The same things were measured in two ways. Each way mixes the same 8 hidden numbers, adds some noise and spreads widely along 5 directions of its own, which tell nothing about the thing.
In the rows, zero is written as 100.
Some things both ways: the first way, then the second way.
[113,121,63,89,109,65,124,95,72,60,121,66,101,66,98]
[89,80,86,109,88,93,96,130,76,86,80,89,107,115,88,103]

[90,149,103,70,64,90,111,103,102,154,78,101,79,138,87]
[109,92,79,92,110,101,101,100,79,125,111,105,95,87,108,107]

[95,93,118,98,88,97,94,109,108,110,107,105,84,106,104]
[81,93,89,113,86,92,99,102,82,98,91,77,79,103,97,95]

[103,108,123,106,107,107,89,88,84,67,101,105,106,106,87]
[93,85,92,99,92,108,100,96,105,98,78,111,112,102,87,94]

[109,111,87,103,82,76,89,105,94,119,104,74,105,96,123]
[106,108,108,92,108,84,97,105,100,105,96,99,101,101,103,106]

[136,124,106,101,80,76,116,106,105,110,104,95,87,114,81]
[106,99,80,86,102,108,88,113,110,125,83,87,89,76,132,81]

[108,80,99,109,94,77,90,103,100,79,102,93,101,89,107]
[115,100,107,125,85,92,114,97,107,97,85,82,121,127,77,106]

[132,114,140,82,72,88,119,93,101,125,88,110,90,130,74]
[91,102,86,85,115,106,92,125,109,80,104,119,106,101,119,90]

[99,67,147,121,100,116,95,75,77,132,90,116,88,106,104]
[104,95,95,92,101,100,87,124,82,113,95,129,95,95,106,116]

[74,95,101,130,115,116,71,105,114,108,90,99,101,97,121]
[103,99,105,112,100,101,104,75,102,112,97,106,91,102,98,106]

[118,125,80,104,89,73,113,101,112,109,77,90,89,112,80]
[143,89,121,125,91,111,115,46,123,119,116,82,84,107,92,77]

[89,133,81,114,117,93,98,91,119,81,98,87,94,74,79]
[93,83,88,110,103,114,99,96,95,123,102,90,108,86,95,104]

[95,112,68,69,82,88,111,98,112,108,70,97,104,109,73]
[90,112,117,97,106,101,113,62,122,117,129,87,82,82,85,106]

[129,170,78,86,86,82,99,114,137,68,80,84,101,122,57]
[90,117,78,99,113,85,108,95,91,114,94,86,92,101,108,110]

[102,113,90,103,102,100,84,104,98,85,104,82,119,94,110]
[116,90,97,127,119,96,107,64,102,123,103,91,112,117,91,80]

[136,139,68,62,93,70,169,96,80,99,94,89,97,111,57]
[117,88,90,125,95,116,102,95,102,92,98,113,105,116,109,85]

[136,90,85,122,119,116,133,96,88,69,77,114,99,117,52]
[119,111,93,120,87,93,103,88,84,97,85,116,88,119,119,112]

[112,115,117,116,91,113,73,108,123,86,94,112,113,119,81]
[87,106,79,88,120,92,97,107,100,83,81,112,126,108,116,98]

[126,76,121,126,115,109,105,96,106,80,87,115,114,97,87]
[87,115,103,94,98,87,99,116,96,59,109,120,98,111,108,107]

[111,144,93,141,106,85,68,127,128,88,102,74,104,102,128]
[109,117,79,93,110,89,97,123,96,96,72,110,122,113,127,114]

[89,92,65,133,132,99,105,102,133,90,92,99,117,59,94]
[109,81,100,114,118,129,101,82,126,88,116,101,131,100,110,77]

[99,92,111,94,90,111,87,109,77,96,86,102,108,124,121]
[88,120,97,89,102,71,108,104,81,73,103,118,95,120,92,123]

[114,111,108,118,106,106,92,88,60,97,110,78,112,97,119]
[101,102,101,72,117,97,88,95,104,117,102,121,104,74,116,99]

[95,86,92,119,110,107,99,111,126,85,64,126,115,106,87]
[84,125,123,77,73,95,115,77,121,65,123,107,77,85,91,112]

Other things, the second way, with their names:
k968: [75,87,77,102,107,111,90,134,89,100,98,102,115,92,104,103]
k17: [125,87,103,92,108,95,106,61,111,146,98,67,82,86,92,74]
k90: [99,95,72,84,109,124,114,92,130,123,89,84,102,88,99,87]
k866: [110,110,85,97,118,99,107,103,100,127,117,105,105,99,99,109]
k351: [101,122,89,101,117,67,101,140,75,97,81,108,132,130,98,146]
k492: [83,101,94,108,104,107,104,97,101,93,118,79,112,88,104,104]
k855: [105,101,101,113,99,111,93,84,117,101,79,119,123,98,115,93]
k974: [98,79,90,109,84,102,112,102,90,86,86,92,110,117,73,102]
k126: [109,98,78,102,95,96,105,98,91,112,73,94,115,105,105,105]
k341: [103,89,97,99,106,98,93,104,99,93,88,117,104,108,102,89]
k550: [85,124,87,87,90,68,114,110,67,103,102,84,87,101,89,140]
k735: [99,98,96,91,81,92,100,120,93,69,75,107,94,116,103,104]
k124: [97,106,100,67,79,110,100,99,119,97,94,101,68,71,114,95]
k51: [98,117,93,116,102,90,108,98,97,115,108,67,94,100,107,110]
k350: [76,93,87,92,118,108,98,103,93,74,116,119,116,96,107,101]
k658: [85,125,101,90,79,108,104,84,112,148,104,79,94,47,102,139]
k808: [99,68,99,102,75,110,98,104,95,92,84,79,83,95,92,82]
k174: [101,81,95,104,90,87,109,99,73,66,90,80,93,123,95,98]
k168: [80,89,76,101,113,119,101,115,99,57,107,115,115,110,113,96]
k24: [98,106,75,113,115,92,93,136,85,100,71,112,145,122,108,128]
k66: [110,114,97,116,101,83,113,81,101,106,91,81,108,119,96,102]
k791: [87,108,89,115,100,93,105,96,93,90,89,88,109,110,104,110]
k906: [108,84,95,96,125,98,108,76,102,119,105,86,110,100,88,90]
k734: [108,122,102,100,106,103,112,96,108,99,135,104,84,96,113,117]
k985: [105,118,81,106,108,87,104,120,106,114,69,86,122,118,106,116]
k530: [96,95,100,129,110,71,110,92,70,50,106,121,115,157,82,100]
k657: [88,113,112,116,98,91,99,94,101,98,94,109,104,106,97,121]
k881: [103,105,95,98,100,94,100,92,103,96,82,106,100,107,111,95]
k684: [107,90,83,112,90,85,113,102,65,76,100,94,93,130,94,106]
k131: [103,107,105,94,85,73,101,94,79,87,89,102,68,110,105,104]
k238: [96,115,116,80,74,112,102,80,128,119,105,91,44,61,112,102]
k158: [125,122,110,111,112,89,121,56,116,99,111,97,99,120,102,104]
k148: [89,99,77,116,99,84,93,96,65,117,90,85,78,98,118,100]
k716: [118,111,124,134,98,117,108,73,134,100,113,106,132,106,99,113]
k636: [98,117,73,85,131,94,100,121,97,85,99,117,97,116,132,106]
k423: [110,96,89,109,80,93,96,91,79,141,78,86,77,83,108,106]
k153: [119,102,115,100,81,95,105,91,109,120,98,107,90,99,80,101]
k8: [103,116,122,111,89,99,105,83,118,135,106,80,87,83,91,123]
k489: [93,113,80,95,112,102,96,113,106,94,86,119,116,103,120,106]
k226: [96,72,95,126,98,128,98,98,110,65,100,123,113,121,100,78]
k42: [94,103,130,124,97,102,114,92,115,64,122,115,138,125,65,126]
k15: [93,85,75,83,125,118,91,91,119,149,79,93,90,73,112,76]
k183: [102,118,103,114,89,102,108,97,116,107,83,89,103,104,104,123]
k12: [126,77,118,121,104,109,121,62,114,62,134,95,98,131,83,72]
k591: [89,105,109,110,90,84,105,78,86,77,104,113,87,113,91,104]
k779: [113,114,103,97,95,93,108,82,110,104,86,101,116,102,107,112]
k266: [104,113,99,113,84,80,94,102,76,104,75,138,95,116,100,128]
k738: [106,113,121,93,95,80,107,78,101,106,111,72,101,88,95,111]
k389: [106,117,99,104,104,102,102,63,115,131,110,85,87,76,122,91]
k984: [86,132,106,88,114,91,115,108,124,67,113,95,135,108,97,130]
k41: [76,90,78,83,112,109,96,118,104,72,87,138,101,113,99,86]
k455: [119,82,91,130,84,104,114,75,82,119,94,83,109,108,84,106]
k160: [118,103,39,88,127,112,92,121,101,145,61,103,121,93,145,88]
k683: [91,100,135,91,78,90,120,66,105,79,135,79,72,90,62,109]
k715: [111,94,69,80,88,118,95,131,105,109,70,112,104,89,124,96]
k704: [108,98,117,98,89,98,114,69,123,91,93,89,91,108,84,93]
k934: [129,93,93,93,115,103,90,98,104,113,92,107,108,98,127,83]
k285: [112,109,106,98,107,93,111,92,102,113,114,105,118,100,84,124]
k629: [81,124,99,93,98,96,98,106,103,114,99,114,92,84,106,134]
k795: [96,95,106,105,92,106,105,95,101,84,109,120,92,109,87,104]
k151: [84,93,85,82,95,115,107,111,118,70,81,102,128,100,98,101]
k786: [89,98,78,115,103,109,108,109,106,105,74,109,124,119,84,115]
k548: [98,103,94,88,91,104,99,114,105,93,95,97,88,92,112,104]
k825: [98,97,117,105,91,104,114,79,127,115,109,79,76,99,70,93]
k645: [102,103,96,110,88,111,103,96,124,103,77,77,104,98,112,93]
k92: [113,83,119,96,88,118,117,42,127,97,122,79,85,81,87,77]
k473: [97,114,100,89,109,116,105,90,132,126,128,81,82,71,109,92]
k694: [102,84,78,130,119,106,100,124,98,68,75,104,140,147,110,95]
k908: [132,85,85,108,116,102,97,107,99,101,84,114,113,128,113,77]
k166: [90,113,122,101,76,92,108,99,112,69,93,112,109,111,80,122]
k364: [86,94,84,104,127,91,89,136,87,109,78,108,111,117,102,113]
k290: [87,103,112,74,83,93,102,102,106,56,112,109,76,98,96,84]
k240: [103,101,100,98,95,80,113,68,78,128,115,70,67,88,85,106]
k772: [99,102,95,87,93,93,107,99,81,83,113,103,85,98,104,114]
k798: [92,113,78,103,126,89,100,93,93,108,99,123,116,108,109,105]
k496: [108,112,95,82,105,90,92,124,92,98,94,112,99,97,123,112]
k962: [109,118,89,86,116,89,110,109,103,99,116,114,99,111,100,105]
k14: [122,86,92,137,112,98,120,73,93,78,106,82,112,145,95,90]
k209: [110,93,96,93,91,102,101,132,95,81,91,116,99,117,97,107]
k140: [110,108,100,86,90,90,97,98,89,90,91,108,82,96,120,107]
k909: [100,103,97,91,90,86,98,100,91,128,73,95,76,94,97,116]
k249: [102,114,83,122,91,91,107,99,86,104,87,79,114,108,111,121]
k21: [122,106,111,99,102,98,103,77,120,118,86,118,88,108,98,97]
k144: [92,105,89,81,91,122,89,120,128,110,79,92,100,67,130,99]
k446: [97,88,135,115,80,88,117,54,87,83,124,103,81,110,55,113]
k112: [97,86,83,97,105,106,95,116,82,112,98,109,117,89,100,116]
k556: [101,89,115,88,89,104,105,73,101,104,119,114,76,85,80,104]
k771: [96,100,88,103,122,96,94,99,99,124,91,108,106,99,108,100]
k841: [84,122,88,94,84,116,100,104,124,114,83,91,102,71,123,118]
k371: [107,101,82,130,86,84,112,98,75,119,80,82,102,122,85,117]
k749: [101,111,106,126,104,79,99,107,75,78,112,131,125,130,92,122]
k40: [107,102,133,92,80,73,112,56,101,103,104,79,60,98,74,93]
k177: [87,99,98,101,89,118,101,113,121,70,87,95,95,104,111,97]
k757: [119,116,112,94,85,83,111,59,86,118,121,87,68,82,107,113]
k635: [100,118,113,89,103,104,106,79,140,89,103,85,119,86,111,91]
k833: [88,95,107,85,94,113,98,99,133,84,85,104,109,92,96,83]
k756: [115,96,89,74,109,103,99,98,113,128,86,89,97,82,110,89]
k57: [75,116,84,78,94,97,95,107,91,115,94,112,86,69,115,122]
k742: [104,83,101,124,87,112,107,93,98,111,100,86,102,103,81,109]
k138: [99,72,83,99,111,117,98,100,99,89,96,109,96,106,105,77]
k552: [107,97,88,97,127,97,97,89,104,127,101,107,104,98,106,87]
k570: [104,105,117,133,88,85,122,88,91,49,110,131,116,157,63,125]
k499: [103,79,96,118,104,107,121,68,102,92,121,82,102,117,73,84]
k664: [107,91,125,106,98,106,113,58,117,97,139,89,77,95,80,80]
k211: [89,97,109,93,109,98,102,86,101,116,117,95,85,84,88,104]
k921: [108,109,96,96,120,103,105,75,108,114,106,106,127,88,109,113]
k822: [102,103,84,111,105,122,102,104,117,100,109,100,107,97,118,93]
k318: [103,82,142,100,80,94,111,67,116,76,109,98,95,109,57,89]
k82: [101,115,88,106,110,91,119,80,97,125,113,82,75,106,93,112]
k932: [90,126,98,102,85,80,98,111,94,94,69,114,124,108,101,135]
k233: [94,112,119,98,117,97,105,96,117,106,121,108,132,96,80,123]
k536: [94,78,106,92,89,117,104,76,116,97,117,74,72,77,94,69]
k565: [76,109,64,101,100,106,101,119,86,112,89,92,115,86,114,124]
k261: [93,87,116,88,74,91,104,96,85,90,124,79,42,88,85,86]
k863: [90,119,90,109,99,78,112,111,87,66,91,105,113,132,94,119]
k30: [85,97,106,119,81,99,98,92,102,97,81,88,81,103,99,100]
k923: [89,142,82,92,113,84,103,136,102,69,95,126,134,118,125,135]
k117: [104,86,135,74,73,108,107,77,123,82,123,85,51,78,83,75]
k737: [109,104,116,97,92,73,122,94,85,54,116,103,110,133,68,115]
k766: [106,89,92,112,81,106,104,98,95,75,91,115,87,117,103,86]
k862: [103,116,84,107,117,92,117,94,93,110,116,82,105,109,102,121]
k978: [99,109,112,96,97,90,101,99,99,98,93,109,104,100,95,125]
k93: [92,121,124,89,78,61,94,111,75,48,100,114,93,110,108,115]
k929: [100,113,114,108,88,90,115,94,102,69,120,96,94,116,88,110]
k19: [102,107,82,97,107,97,112,102,101,74,104,108,105,121,104,95]
k573: [99,81,90,101,90,100,104,117,84,81,85,86,97,111,97,106]

Some of these things the first way, each followed by its name:
[90,130,113,105,89,109,75,105,98,115,91,94,88,125,106] -> k921
[97,88,87,98,96,85,109,115,109,109,81,101,100,100,115] -> k929
[113,127,111,122,95,78,79,88,135,100,88,83,79,96,79] -> k8
[124,89,100,141,117,121,100,95,86,70,75,112,92,114,74] -> k757
[74,119,85,111,95,90,73,101,138,125,84,89,106,85,109] -> k211
[109,100,107,108,95,88,118,107,95,108,87,117,94,117,93] -> k715
[76,79,76,98,106,100,92,116,109,75,74,112,114,99,110] -> k90
[86,105,80,128,128,112,91,105,86,93,103,86,122,86,130] -> k266
[97,98,71,116,117,100,88,100,108,85,102,82,129,70,109] -> k771
[89,112,87,101,90,102,82,106,93,95,85,92,95,110,106] -> k240
[135,143,87,81,84,59,136,103,90,100,109,77,75,110,75] -> k144
[111,109,110,103,95,88,109,91,101,90,91,103,83,103,76] -> k536
[95,96,59,80,94,69,134,117,99,113,98,85,86,93,109] -> k177
[106,60,100,116,110,108,98,91,88,82,104,104,109,83,95] -> k24
[99,148,95,103,90,79,76,105,75,96,112,57,85,110,133] -> k909
[82,119,59,54,83,92,123,110,112,118,75,108,137,111,84] -> k41
[103,96,114,137,121,93,76,106,98,72,104,79,80,92,130] -> k183
[95,104,113,57,56,88,112,95,96,114,79,128,82,138,55] -> k974
[114,124,96,72,66,72,98,114,118,103,81,89,89,124,92] -> k984
[85,101,58,107,114,107,94,116,128,90,86,98,142,82,106] -> k530
[117,124,95,84,95,88,112,92,84,93,107,77,95,103,88] -> k657
[125,144,100,130,101,95,95,92,134,82,90,106,89,108,38] -> k423
[90,130,108,105,104,116,74,115,118,101,95,96,125,110,118] -> k798
[101,104,108,117,91,81,83,119,118,106,109,92,77,106,118] -> k645
[81,126,85,84,84,92,106,107,118,135,83,104,96,116,91] -> k138
[83,100,111,105,75,83,76,130,148,147,94,99,78,108,130] -> k51
[103,160,79,82,84,59,89,98,106,112,113,45,93,87,117] -> k364
[92,131,74,112,103,90,68,100,97,75,98,68,112,85,117] -> k906
[110,92,125,110,98,105,95,111,86,86,108,102,70,118,106] -> k249
[94,81,96,89,92,96,102,90,62,104,88,91,101,101,119] -> k285
[86,104,87,114,111,97,85,111,112,66,90,105,108,95,97] -> k151
[106,107,67,57,73,71,122,85,95,114,86,85,117,91,78] -> k233
[123,68,98,73,63,95,119,92,88,94,58,133,108,134,48] -> k737
[103,83,63,129,103,86,105,112,108,122,90,91,115,80,119] -> k496
[120,84,103,139,130,97,96,99,63,46,109,83,100,84,123] -> k735
[111,68,100,99,90,108,105,104,78,98,94,111,109,116,95] -> k881
[116,99,71,89,66,81,95,97,91,99,85,94,109,112,75] -> k17
[112,118,70,101,114,93,116,112,101,78,97,86,121,92,100] -> k489
[100,100,103,100,99,100,108,97,109,124,96,103,120,92,101] -> k749
[110,77,98,124,112,116,98,108,99,91,98,105,106,99,102] -> k389
[108,98,105,102,109,95,113,109,80,81,109,93,78,105,109] -> k841
[120,96,107,135,97,95,92,101,96,116,98,95,101,102,108] -> k934
[125,108,98,111,78,85,101,100,134,123,75,115,111,116,62] -> k908
[138,124,109,101,86,92,108,101,64,89,100,84,85,131,92] -> k131
[86,147,41,104,113,87,110,93,123,91,65,91,123,86,69] -> k556
[79,152,77,113,123,88,71,111,152,59,86,85,118,82,97] -> k786
[107,75,69,99,81,85,93,100,108,104,82,95,115,92,91] -> k351
[127,90,124,108,103,111,103,105,68,92,86,92,87,126,120] -> k636
[84,103,71,81,77,91,94,112,106,138,91,91,126,101,121] -> k552
[90,133,101,102,89,66,70,105,142,101,82,79,95,95,111] -> k825
[88,115,114,97,82,83,84,118,117,131,111,86,78,110,129] -> k694
[93,146,136,97,92,110,90,97,123,116,90,108,86,121,82] -> k350
[112,97,104,115,94,97,76,115,110,75,95,97,105,110,106] -> k66
[94,106,94,134,115,106,63,126,99,87,89,77,105,110,157] -> k158
[109,118,119,84,90,108,115,97,114,85,88,121,79,123,48] -> k565
[75,84,110,108,108,112,81,102,109,84,78,114,99,99,105] -> k499
[107,130,116,90,105,102,120,99,105,90,86,106,80,117,72] -> k168
[113,119,82,88,84,66,112,95,94,107,90,87,116,97,96] -> k153
[113,111,82,160,124,105,87,109,120,86,84,98,104,95,95] -> k140
[121,79,163,95,98,111,107,84,53,81,115,102,58,114,97] -> k492
[92,98,92,114,93,88,96,102,105,104,88,100,72,103,91] -> k573
[72,65,50,94,108,115,111,85,93,90,64,119,123,86,66] -> k446
[72,80,97,92,78,105,97,107,97,131,74,126,86,128,95] -> k92
